There are 3 nested groupings, the coarsest first. Each group lies inside one group of the grouping before and may be the whole of it. The rows also spread widely along 11 directions, which tell nothing about the answers.
Known rows, each followed by its group in each grouping:
[-86  -4   9   7  -6 -14  19  -5 -18 -16 -15 -46  -9  -7 -16  -8  24 -27
  20   1   4 -34   7   8  -1 -21 -14 -18 -43   8 -36 -28  -8  -2  24  17
 -24  -5  30 -18 -21]
rikag z_451 vuk
[-24  -7   1  10   3  -7   6 -20   4  12   8  39   6 -25 -16  14  -2  22
   2  28  27  24  -8  -3  23 -22 -28   2  -9 -12 -20 -30   5  18   5   6
  10  18  -1 -25 -31]
rikag z_451 tevav
[ -7  42   3  -4  -5  -7   7 -32 -12 -13  21 -11   2 -31 -62  15  34 -45
 -40  22  39  -3   2  17  30 -25 -12   6 -34  23  -8 -15 -21  -2  11  32
   6  -3  11 -32 -16]
rikag z_480 gik
[  3 -18 -14   7 -20  -8 -13 -19  -8  42  15 -25  35  18 -39   2  15  -3
 -10  12  14  19  -6  -1  23 -10 -34  10 -18  -6  -7 -17   8   5   0  41
 -16  -4 -13  12 -11]
Non z_981 lek
[-61  14  21 -13 -14 -11  25   4   3 -29 -19 -71 -17  -9 -44  38   0 -39
   7   2  15 -34  -3  15   0 -27 -11 -45 -28 -13 -22 -21 -32  -8  26  22
  -7  14  38 -24   5]
salu z_202 sepok
[-14  13   0  25  16  -6  39   7 -32   6  37  42  -4 -34 -19   3  -4  23
  -4  24  -6  13  -1   3  31  -9  -5  14 -26  16 -50 -27  23   5  10   1
  11  18 -13 -45 -22]
rikag z_301 Dip
[ 17   4  -5  10   9 -22  10 -29  -1  26  18  20  14  -4 -30  10  21   3
 -28  31  21  23  -9  23  34 -16 -23  22 -13  17  -3 -28  15  20 -13  36
  15  -2 -23 -15 -28]
rikag z_451 ves
[ 15 -24   2  -5 -13 -26  -1  18  21   3   5 -59  -5  32 -35  32  16 -36
 -18  -3  15  26  -3  32   8 -10 -16 -22 -13 -25  14 -17  -8  10   2  44
  11   7 -11  28   8]
Non z_650 fid
[-52 -39  18  -5   2 -22  14  17   8  -7 -25 -30 -14  12  14  23  19 -13
  11   3  -3  -4  -4  32   3 -13  -9 -18 -12 -11  -4 -41  24  10  15  14
 -18   6  -3   6 -17]
salu z_225 galol
[-24  28  -1  13 -19 -22  12 -13 -46 -11   7 -34   9 -19 -27  -8  20  -9
 -21   2 -17 -18   1  46  27 -32   8   1 -26  25 -19 -12  11 -22 -10  36
 -10   2 -10 -35  -4]
rikag z_125 muzip
[-47 -19   0  19  -3 -13 -21 -19   8  -7 -17   7  25   8 -26  -4  32 -13
  -3   6  37   6   2  14  26 -28 -14  -1  -9 -14  -4 -26   4   6  -4   7
   7   4   4   2 -47]
rikag z_480 geb
[-42 -23  -1  -2 -24   5  14 -11  -1  22   7 -66  16  20 -27  -4 -12  -9
  18  16 -11 -18 -17   3  21  -8 -49 -19 -35 -11 -42 -25   4   8  20  27
 -29   9 -14  -4   6]
salu z_609 laz
[-21   5 -12  18  13 -29  29 -40 -31  34  13  -9   0 -10 -18   0  14   9
  -9  32  -7  -8  -1   5  24  -8 -20  16 -29  41 -25 -44  22  14   8  35
 -16 -14  -1 -24 -28]
Non z_981 luned
[-55 -21   0 -13 -32 -11 -25   1 -24  -2 -16   2  12 -31   4  17  20   3
  11  10  25   4   6  -7  -1 -33 -18  -7  -3 -25   5   0   7 -16   4   8
 -32  -3  24 -11 -23]
mem z_196 balu
[-44  16   8  21 -40  -9  -9 -41 -52   5  -6 -38  35  -6 -27  -8   1  27
 -14 -11 -17 -24  -5  16  34 -46  11  22 -21  21 -34 -17  -1 -33  -6  29
 -25  13   3 -22 -11]
Non z_771 togu
[-47  14  21  -9 -13 -15   6 -33 -22 -20 -18   8 -12 -47   7  24   6   8
  -8  22   6 -15  -7  22  25 -39   0   0 -12  18  -4 -36   7  -6   3  17
 -15   4   9 -39 -25]
salu z_609 lil
[-62 -12 -24   9 -15  -9  -2 -26  -7 -14   0  -8   9  -4 -34 -30  -4 -21
  42  29  27 -11   2   4  19  14 -44 -34 -19  -8 -33 -16  -4  18  13  14
 -14  -3  17 -31 -33]
Non z_771 gal
[-26 -23  14   3 -17 -18 -12  45   2 -15  -4 -20  10  13 -15  35  20  -8
   2 -19  14  17   7  15  -5 -27  -1 -20  -1 -46   9   1   7 -13  -1  16
   1  16  -1  19  -7]
salu z_57 Tas
[-29 -25  21   6 -23  13  12  19 -27  -9  23 -28   4   2   7  -4 -15  23
   9 -14 -34  -1 -12  26  37  -8   1   3 -30  -9 -50 -33  23  -7  10   3
 -16  24 -42 -20  13]
Non z_356 vav
[-20 -17  10 -14 -32  -7 -22  24   2 -25  -5 -30   4   0 -16  31  12 -15
  -4 -17  14  13   1  37   9 -29   0 -27   3 -38  15   0  -9 -14 -10  19
   3  21 -10   0   0]
mem z_280 pebup
[-34  16  11  27 -10 -39   8   0 -34  21 -17 -21  29 -13 -28  40   4  37
  -8  -4   0  -3   5  -2   0 -56  19   3   8  -3  -7   1   3 -36 -13  23
   0  16  26  -6 -15]
salu z_202 ven
[-30  -5   1   9 -12  -5  17  13  -2 -10  12 -42  11  14 -43   5  -3 -18
  12   3   0 -14  -6  25  24  -5 -24 -27 -25 -22 -31 -11   1  -3  10  21
   3  16 -13 -18   1]
salu z_57 gir
[-55  29   8 -13 -10 -13  20 -20 -27 -40   1 -12 -30 -52 -21   6  26 -39
  -6  22  19 -20   5  20  12 -19 -11 -20 -37  26 -19 -28 -10  -5  21  21
 -22  -8  29 -51 -16]
rikag z_125 Gemi
[-74  -3 -10  20  -5  -7 -16 -16  -5 -32 -15   7  12  -8 -37 -16  12 -27
  27  -1  47 -13  12  -7  13 -12 -19 -24  -8 -10 -21 -14 -15   4  14  -4
  -2   3  39 -19 -49]
Non z_650 losag
[-45   2 -19   0 -10 -31  11  10 -22 -11  -5 -24   0 -14 -24   4   9 -25
  29  23  12  -9   8  15   1  -3 -24 -41  -2 -13   0   6  10   0   0  25
 -16  -9  22 -26 -15]
salu z_202 sepok
[-32 -10   3  12 -16 -24 -16  48 -23 -29   0   2  15   2 -11  11  31 -10
   8 -22   5   8  18  25   1 -18  13 -13   5 -30  14  12  26 -20 -13  10
  -3   5  -5   1 -18]
salu z_57 Tas
[-55   9  18 -14 -11 -42  -8  -1  -9 -38 -38 -11 -22 -36   2  37  42 -30
  -1   7  26 -12  16  30  -7 -36  13 -28   7   2  38 -16   0 -11  -6  27
 -19 -12  39 -16 -26]
salu z_202 ven
[-38  16  24  35   6 -23   0 -32   3   7 -28 -17  28   9 -41  32  21  19
 -41 -10  16  -7  -5  15  20 -67  13  19 -15  11 -21 -41 -18 -18  -4  16
  30  26  12   3 -38]
rikag z_125 muzip
[-40  18  15  12 -12  -7  -9 -69  15  -6 -26 -22  25   2 -47   2  18  -9
 -21   9  32 -21 -10  27  41 -47 -15   9 -21  18 -18 -41 -26   0  -6  33
  20  10   6 -18 -34]
rikag z_451 vuk
[-25 -21  16 -11  -6  -1   3  29  38  -3   5 -34  -5  10 -40  51  10 -31
  -5   2  36  16  -3 -12 -10 -19 -33 -27 -17 -41  -4 -20 -21   9  24  13
   8  21  10  22  -6]
salu z_609 laz
[ -5 -18  -7  -4 -20  -5   5  37 -14   5  33  -2   6 -18 -18  21  -5   3
  12  14   3  27  -4   2   7  -4 -26 -21  -9 -37  -5   5  19  -3   5  17
 -10  16 -15  -8   4]
salu z_609 lil
[-48 -17  12  32   4 -22  -1   6   8   9 -10 -38  28  30 -36  21  32 -10
 -18 -17  16  -2   6   7   4 -40   2  10 -25 -14 -22 -26  -7  -8   9  11
  12  13   9  29 -31]
rikag z_480 gik
[-31 -11   4  -2   1 -17 -14  -7  31 -15 -17   0  -4   1 -29  21  37 -37
  -7  19  51  16   5  14   9 -20 -26 -23  -7 -18  15 -25 -13  17   4  22
  10   3  16   6 -36]
rikag z_301 Dip
[  1  -6  -2   3   9 -24 -11 -24  10  19   0  20   5  -3 -29  27  37 -14
 -27  22  40  24   2   7  15 -16 -20  13  -6  10  17 -36   4  21   0  31
   3 -11   4   5 -42]
Non z_981 lek
[-15  37   9  18  -6 -23   3  -2 -33 -40   8  19   6 -38 -36  15  21  -3
 -31  -6  10   5   4  50  32 -45  34   3  -3   5   1  -7   2 -23 -22  14
  28  19  -5 -36 -16]
rikag z_480 geb
[-55 -22 -11  32 -15 -23  -7  -7 -25 -15 -10 -28  25  25 -10 -38   1   0
  26 -12 -13 -16   3  33  28 -10  -2 -12  -6  -2 -27 -18  21  -5 -11  15
  -6   5  -8  -8 -27]
Non z_650 fid
[-44 -19  27 -22 -17   0  -2  -7  36 -50 -23 -22 -20   2  -8  22   6 -36
   4   3  20 -10  -9  46  29 -15 -22 -37 -13 -26   0 -43  -9  15   9  16
   5  14 -11 -17  -9]
salu z_57 Tas
[-45 -35  15  43   4  13  10   3  -8   7  12 -20  29  41 -14 -21   2  21
   6 -27 -28 -19  -7  17  42 -14   2  28 -32   2 -64 -57  24   0   8  -5
   6  25 -37   5 -25]
Non z_981 luned
[-56  -9 -22   0  -4  -5 -12 -19   4  -7   6  22   6 -31 -30  -8  19 -29
  24  40  57  14   6 -17  12   0 -50 -28 -15 -23 -10  -9  -8  21  21   2
 -13 -10  30 -24 -45]
rikag z_480 gik

New rows. What belongs after each?
[-42 -16  20  32   4  15  23 -18  19   2   3 -12  20  25 -35  -3 -20  19
   1   2  -4  -9 -19  16  50 -24 -17   4 -30  -6 -72 -57  -4  10  14  -2
  31  41 -26 -16 -23]
rikag z_301 Dip
[-26   0 -23  11  -4 -30  10  18 -34  17  21  -1  12 -17 -25   4  15  -5
  15  26   9  10  11  -8  -5  -4 -28 -15  -6  -6  -5  11  23  -1   1  21
 -18  -8   8 -12 -20]
salu z_609 laz
[-34 -19  30  -7 -13  -9  33  26   3 -10  -2 -64 -28   7  -4  33   1 -12
  -8  -7 -25  -2 -11  38  11 -26  -1 -25 -38 -15 -30 -41  -3  -1  21  24
  -5  25 -12  -1  22]
rikag z_301 Dip
[-16   4   4  -4 -39   4   1 -43 -20   8   8 -48  12  -4 -33  -4  -4  -4
 -14  12  -3 -13 -16  22  43 -19 -22   8 -34  16 -31 -29  -6  -3   9  38
 -25   6 -14 -24   2]
Non z_771 togu
[-31 -15   0  -4 -32 -12  -3  16 -32   5   7 -29   8 -10  -3   2  10   3
   9   2  -7  11  -2  15   8 -23 -15  -9 -17 -23  -8   0  12 -10   1  29
 -32   2  -2  -7   4]
rikag z_451 ves
[-12   0  22  -2   7 -32  14  37  19   3  -5 -49  -9  11 -43  65  39 -36
 -22  -6  25   6   8   5 -20 -28   2 -14 -14 -17  14 -13 -14  -8  12  29
   9   5  23  25  -4]
salu z_202 ven
[-14 -25 -25  21   0 -16  10  13 -32  46  34  19  22  -7  -9 -13  20  17
   6  24   1  32   5 -18   9   1 -36  14 -22   0 -30  -8  41   5   9  13
 -23  -8 -13  -5 -24]
rikag z_125 Gemi
[-14   7   9  26  10 -19  33   0  -9  15   7   0  19  -7 -43  40 -25  40
  -7  11   0  10 -13  12  21 -34  -3  -5   0 -12 -35 -21   1  -6   3  12
  33  40  -4 -20 -13]
salu z_225 galol
[-26  31  29   2 -10 -13   5 -39 -13  -9  -9 -18   2 -17 -43  39  19  -1
 -38  -2  19 -14  -5  10  19 -50  16  24 -32  28 -19 -39 -26 -15  10  25
   2  15  20 -18 -22]
Non z_771 gal
[-32 -11  30  14   6  -5  22  20  10  -9   7 -23  -6   8 -35  46  -3   1
 -14 -20   1   0  -6   8   6 -31   7   0 -26 -16 -35 -48 -18  -2  21   3
  20  30   4   2  -8]
Non z_981 lek
[-47 -20   2  42   1   1   6 -13   0  21   4 -46  43  53 -43 -34  24  -5
   2 -15  -6 -25   0  13  32 -16 -19  26 -42  10 -58 -33  10  -1   3  17
   6   8 -24   8 -32]
rikag z_451 vuk
[-46 -20  20   7 -11  -3  -2 -63  30   0 -25 -29  16  15 -16   3  -2  -3
 -12  15  13 -10 -23  40  53 -38 -25  -2 -22   2 -27 -64  -9  18   4  21
  11  16 -18  -9 -26]
rikag z_480 gik
[-18 -14   6   5  12 -10  -5   5  -5  -6   9  53 -11 -28  -2  29  20   2
 -11   4  39  33   7 -11   8 -15  -5  11  -4  -6  -2 -31  11  13  14  -3
   0   6  10  -6 -42]
Non z_650 losag
[-28 -12   6  31   0 -16  15  -9 -13  15   3  -6  20   5 -22  16 -16  34
  -2  -3 -13   6  -9  14  25 -31   1   7 -10  -4 -35 -40   7   0  -2  15
  13  24  -9  -7 -19]
Non z_981 lek
[ -4 -16   9  13 -10 -27  21  33 -39  17  14 -29   4   6   5  27   3  30
 -15 -16 -40  12   1  41  10 -26  22   9  -7  -2 -16 -10  31 -19 -17  21
  -2  18 -33  -4   6]
mem z_280 pebup
[-61  -4 -19  39  -4 -29   1  18 -22  -2  -3  -5  29  -4 -36  -6   7   8
  24   2  17   3  12  -3  -4 -24 -15 -26  -2 -27 -26   6  -1 -14  -1   3
   7  13  24 -10 -36]
rikag z_125 muzip
[-62   2 -13  20   3 -15   9   4 -29 -17   7  28   9 -21 -15 -13   7  -1
  30  17  12 -12  10   4  16   2 -19 -17 -10  -4 -28  -7  25   0   5  -1
 -11  -2   9 -39 -39]
salu z_57 gir
[ -7  16 -24 -10  -6 -10  13  13 -16 -12  38   3  -8 -28 -45   1  14 -42
  10  37  25   8   7   4  11  15 -40 -30 -17  -3  -2   8   7  11   9  27
 -11  -8   0 -31  -6]
salu z_609 laz
[-25 -12 -18  -2 -21 -19   3 -20 -23  -2   7 -11   5 -10  -2 -31   8 -10
  19  31  -3   2  -7  44  33   2 -33 -17 -12   3  -5 -13  26  17 -12  40
 -23 -11 -20 -31 -10]
rikag z_451 ves
[-23  -8  11 -10 -21  -2  -6 -33  14  14 -12 -46  15  10 -30  13  19 -18
 -20  12  22  -1 -14  19  24 -31 -31   1 -27  -3  -7 -33 -16   8   6  41
 -12   3  -2   1 -11]
rikag z_451 ves
[-43 -15  19  25 -25 -32  -5 -11 -17  13 -27 -21  26  -2   0  30  -6  53
 -13 -13 -14  13 -10  27  14 -70  12   3   2 -18 -15 -26   8 -28 -14  18
   5  33  -1   3 -11]
rikag z_125 Gemi
[-16  -7  -2   1   7 -10  -2  -3  12 -45  11  19 -19  -6 -20  -6  27 -43
   2   9  21   1   4  50  35  11 -10 -16 -11   3   7 -41  13  25  -3  17
  16  -3 -18 -23 -28]
Non z_981 luned
[  2   8  15  -7  -8  -4  -7 -20  -7  17  10  37   9 -38 -18  39  19  18
 -34  19  35  34  -9  -8  20 -40 -12  26 -12  -1   1 -25  -2   1   2  20
  -3  10   4 -15 -25]
rikag z_451 ves
[-15 -24  13  -6 -23 -19  -7 -29  27 -11 -19 -44   5  17 -12  13   6 -17
 -19   8   4   7 -18  69  42 -36 -13 -20  -8 -15  11 -42  -2  13 -12  41
  15  17 -33   5   0]
rikag z_480 gik
[-34 -33   4 -11 -11   0 -11 -33   4 -15 -11   0 -12  -1  18 -13  23 -24
   1  12  13   1  -8  32  39  -3 -22   3 -20  15  -4 -54  24  27  12  18
 -30 -14 -17 -11 -27]
Non z_650 losag
[-49  -3  -2   9  -7 -14   8   5 -16 -12  -2 -48  11  16 -37  -8  34 -41
   1   0  10 -34  10  23  11 -10 -12  -5 -35   9 -24 -15   1  -5   6  22
  -7  -7   4 -12 -19]
mem z_196 balu
[ -7  28   0  27  22  -6  14  27 -30 -12  41  62   4 -40 -40  12  34  -2
 -26   5  24  20  14  -6  11 -13   9  24 -21  10 -26 -11  14  -8   8  -9
  20  10   2 -33 -40]
rikag z_125 muzip
[-23  -8  19  11 -30  26 -20  13   2 -23  17   1  30  -4 -35   3  -2  11
  -2 -24  13  14 -10  13  34 -35  -4   6 -16 -39 -29 -10 -11 -16  -3   1
  17  38 -23  -8  -4]
rikag z_451 vuk
[ -4 -25   2  13   7 -12  26  13  15  34  23  15   7  -5 -19  44 -28  37
   7  28   8  35 -15  -9  13 -16 -36 -11  -5 -34 -25 -25  13  16  12   9
  19  30 -17  -2 -13]
salu z_609 lil
[-32   3  -8   6  -4 -36  13 -25 -48   1  -7  26 -16 -45  17  12   2  22
  -2  21   1  10   4  17  16 -27   4   1   2  23  -2 -24  25   2  -1  22
 -24  -5  13 -32 -25]
Non z_650 losag
[-53   7 -27   5 -18 -16   2 -26 -21 -20   2 -14   2 -24 -40 -19  -3 -25
  36  27  25 -13   3   9  20   4 -37 -47  -9 -10 -14 -10 -10  10   7  26
 -12  -3  24 -39 -22]
Non z_981 luned
[-58  -2   5  -8   5 -11  11 -33  10 -28 -13 -21 -17  -2 -15 -14  33 -51
   4  22  26 -26  -1  36  24  -3 -28 -16 -33  20 -14 -47  -3  27  13  25
 -11 -16   8 -26 -31]
rikag z_451 ves
[-33 -35  26  10   1 -14  38  43 -14  -3  15 -35 -23  11  20  16   9   7
  -8 -15 -46   3  -6  42  13 -17   6   3 -38   0 -42 -50  34  -1  15  11
  -9  18 -35   0  11]
rikag z_125 Gemi
[-26 -15  -8  17  16 -20  35  31  -9   3  20  -9  -7   3 -23  19  -5   3
  11   7  -1   9   4  17   3   3 -11 -20 -12 -11 -32 -15  10   9   5   6
  17  15  -9 -16 -16]
mem z_280 pebup
[  6 -18   6   0   6 -25  19   2  -5 -11  14  27 -29 -23  14  27  -2  14
  -8  17 -10  27  -9  49  31  -9  -2  -8   1  -2   6 -48  29  22  -8  24
  13  13 -31 -22  -8]
Non z_981 luned
[-17 -10  13  10 -32  16  19 -11 -20  -3  26 -42  18   2 -19 -11 -28  17
  -6   0 -38  -5 -25  48  61 -22  -8   2 -34  -8 -53 -31  10  -5   3  20
  -1  32 -52 -28  21]
rikag z_480 gik
[-73 -22  -6  22 -10  -6  -4  15 -14 -30  -8  -2  10  -1  -7 -24   7  -7
  39   1   4  -7   8  18  17  -8 -14 -31 -10 -23 -30 -15  13   2   3  -3
  -3  13   5 -19 -29]
rikag z_301 Dip
[  1   9  -3  25  23 -49  41  -7 -17  26  12 -13  -2   6 -25  16  18   7
 -25  21 -10   8  -1  39  17 -17  -4  14 -19  30 -13 -32  18  14 -11  41
  19  -1 -15 -11 -20]
rikag z_451 ves
[-15 -23  -1   9  -7 -49   7  13  18  11 -14 -45   0  18 -25  31  14  -7
  -2   5  13  23  -1  39  -6 -29 -18 -31   0 -33  19 -10  -4   7 -12  47
  19  12   0  22  -3]
rikag z_451 vuk
[-27  18  17   8   1 -38  31  12  -8   9  -4 -47 -10 -13 -42  59  10  -2
 -24   0  14   5   1   7 -16 -48   2 -13 -20  -9 -10 -16 -28 -12  12  34
  13  18  34   0   0]
rikag z_451 ves
[-37 -49  13  14  16 -17  11  42  31   5  -4 -22 -10  32  -3  24  30 -19
  -4  -7  10  16   1  13  -9 -10 -20 -15 -25 -30 -15 -45  12  19  18   5
   6  11  -9  31 -26]
rikag z_125 muzip
[-25  -8 -10 -10 -35 -14 -16  -6 -14 -29   1 -44   1  -2 -21 -17   9 -35
  19   9  11  -2  -2  46  30   5 -25 -43  -9 -16   6  -4   1   4 -10  38
 -12  -2 -13 -24   6]
Non z_356 vav
[-42   0  -9  17   1   1  22 -14  -3  -8   8 -19  17  11 -41 -26  -2 -21
  22  21   4 -28  -6  19  40   7 -32 -13 -25  10 -48 -27  12  14   7  10
   1   3 -13 -38 -24]
salu z_202 sepok
[-47 -32  -1  33   1  -4 -13  20   9   1   3 -21  32  44 -39 -11  27 -19
  13 -22  16  -4   9   2  10  -6 -11   4 -19 -19 -29 -27   5   4   7   4
   5   5  -4  22 -38]
Non z_981 lek
[-34  -6  -8  -4 -10  24   7 -29   0  14  23 -16  17   1 -35 -19   9 -27
   7  32  19 -15 -10 -18  35   7 -56   3 -42  13 -44 -30   8  17  26  12
 -26  -7 -11 -23 -22]
salu z_609 laz
[-16  12 -12   9  -9 -29  29  -3 -44 -31  22   1 -22 -28  -8 -16  -2  -4
   5  18 -26  -7   2  60  34   5   6 -14 -12  26 -16 -21  27   6 -10  28
  -4   3 -22 -52  -3]
Non z_771 togu
[-34 -24  26  13   3  -8  -1  32 -28   0   5  41   7 -21  20  31  27  32
 -17 -16  -1  11   9   0   5 -38  24  41 -14  -2 -20 -30  33 -17   3 -17
  -4  12  -9  -4 -35]
mem z_196 balu
[-41   3  -2   3  30 -46  44  13  -9  -7   1 -10 -35  -9 -10  23  36 -36
   2  27  10 -14  11  25  -6   6 -15 -22 -27  20  -5 -30  21  21  18  26
  -6 -20  15 -21 -28]
salu z_57 gir
[-27 -37   7  18   9 -10 -13   9  21  14  -2  32  20  17  -6  12  24  12
  -1   2  30  30  -1   0  12 -20 -19  12  -2 -26  -7 -33  14  18  -1   2
  10  10  -9  16 -46]
rikag z_451 ves
[-27  17  19  12  -4 -30  12  17 -20 -15  -2 -46   2   0 -33  31  30 -18
 -23 -15  -3 -18   8  32   1 -39  20   1 -20   7  -1 -14   2 -22  -2  29
   4   8   5   1  -8]
salu z_609 lil
[-53  -5  23 -13 -25  -1 -15  -8  24  -9 -34 -59  16   9 -45  38  13 -27
  -1  -6  40 -14  -5  -4   5 -42 -20 -26 -15 -30  -5 -18 -35 -12  17  19
  -7  13  34   7 -13]
salu z_202 sepok
[-14  -5  15   2  -3 -12  -1 -21  -8  12   0  40   7 -29   2  29   8  34
 -19  17  19  28 -11   8  23 -42  -8  20  -4  -2  -5 -36   7   4  -4  14
   3  14  -4 -17 -30]
rikag z_451 ves
[-15  -8  -5  12  11 -19  16  39 -13 -11  22 -18  -1  15 -32   5  34 -28
  -5  -9   5   1  16  29   3   6   0  -5 -17   2 -14  -5  14   1  -3  14
   9   1 -15  -7 -19]
mem z_280 pebup
[-59 -11   0   4  -8  -6   5  35 -29 -29  10  -3 -14 -24   3 -11  31 -27
  15   0   1  -4  13  13   1  -3  -9 -19 -29  -8 -19 -16  16  -2  16   0
 -28  -4   6 -23 -21]
rikag z_125 muzip
[-67 -27  -3  15 -26   1   0   4 -12 -23   0 -49  18  15 -16 -35   3 -22
  28  -5 -12 -20  -3  37  31  -8 -17 -26 -28 -21 -38 -19   8  -1   7  10
 -15  10 -17 -13  -9]
rikag z_480 gik
[-61 -11  30  30  -1  -6   9  25 -18 -16 -15  17  20  -6  -2  27  -8  41
   8 -27 -11  -8   0   6  16 -47  27  12  -1 -16 -40 -28  16 -25   0 -22
  10  34   2 -13 -31]
salu z_202 sepok
[-29  -9  -9   4 -26  -1 -19  29   7 -12   9 -17  28  -5 -64  28   7 -21
  12   0  50  15   7 -14  -7 -22 -29 -31  -4 -59  -7  22 -30 -14   7   8
  16  23  24   1 -11]
mem z_196 balu
[  3 -12   0  16 -14 -22   8   3   0  18  11 -49  12  21 -44  28  -7   5
  -9  -1  -3  14  -8  26  17 -22 -13 -17  -9 -24  -8 -21  -5  -2  -4  41
  18  23 -16  11   9]
Non z_981 luned
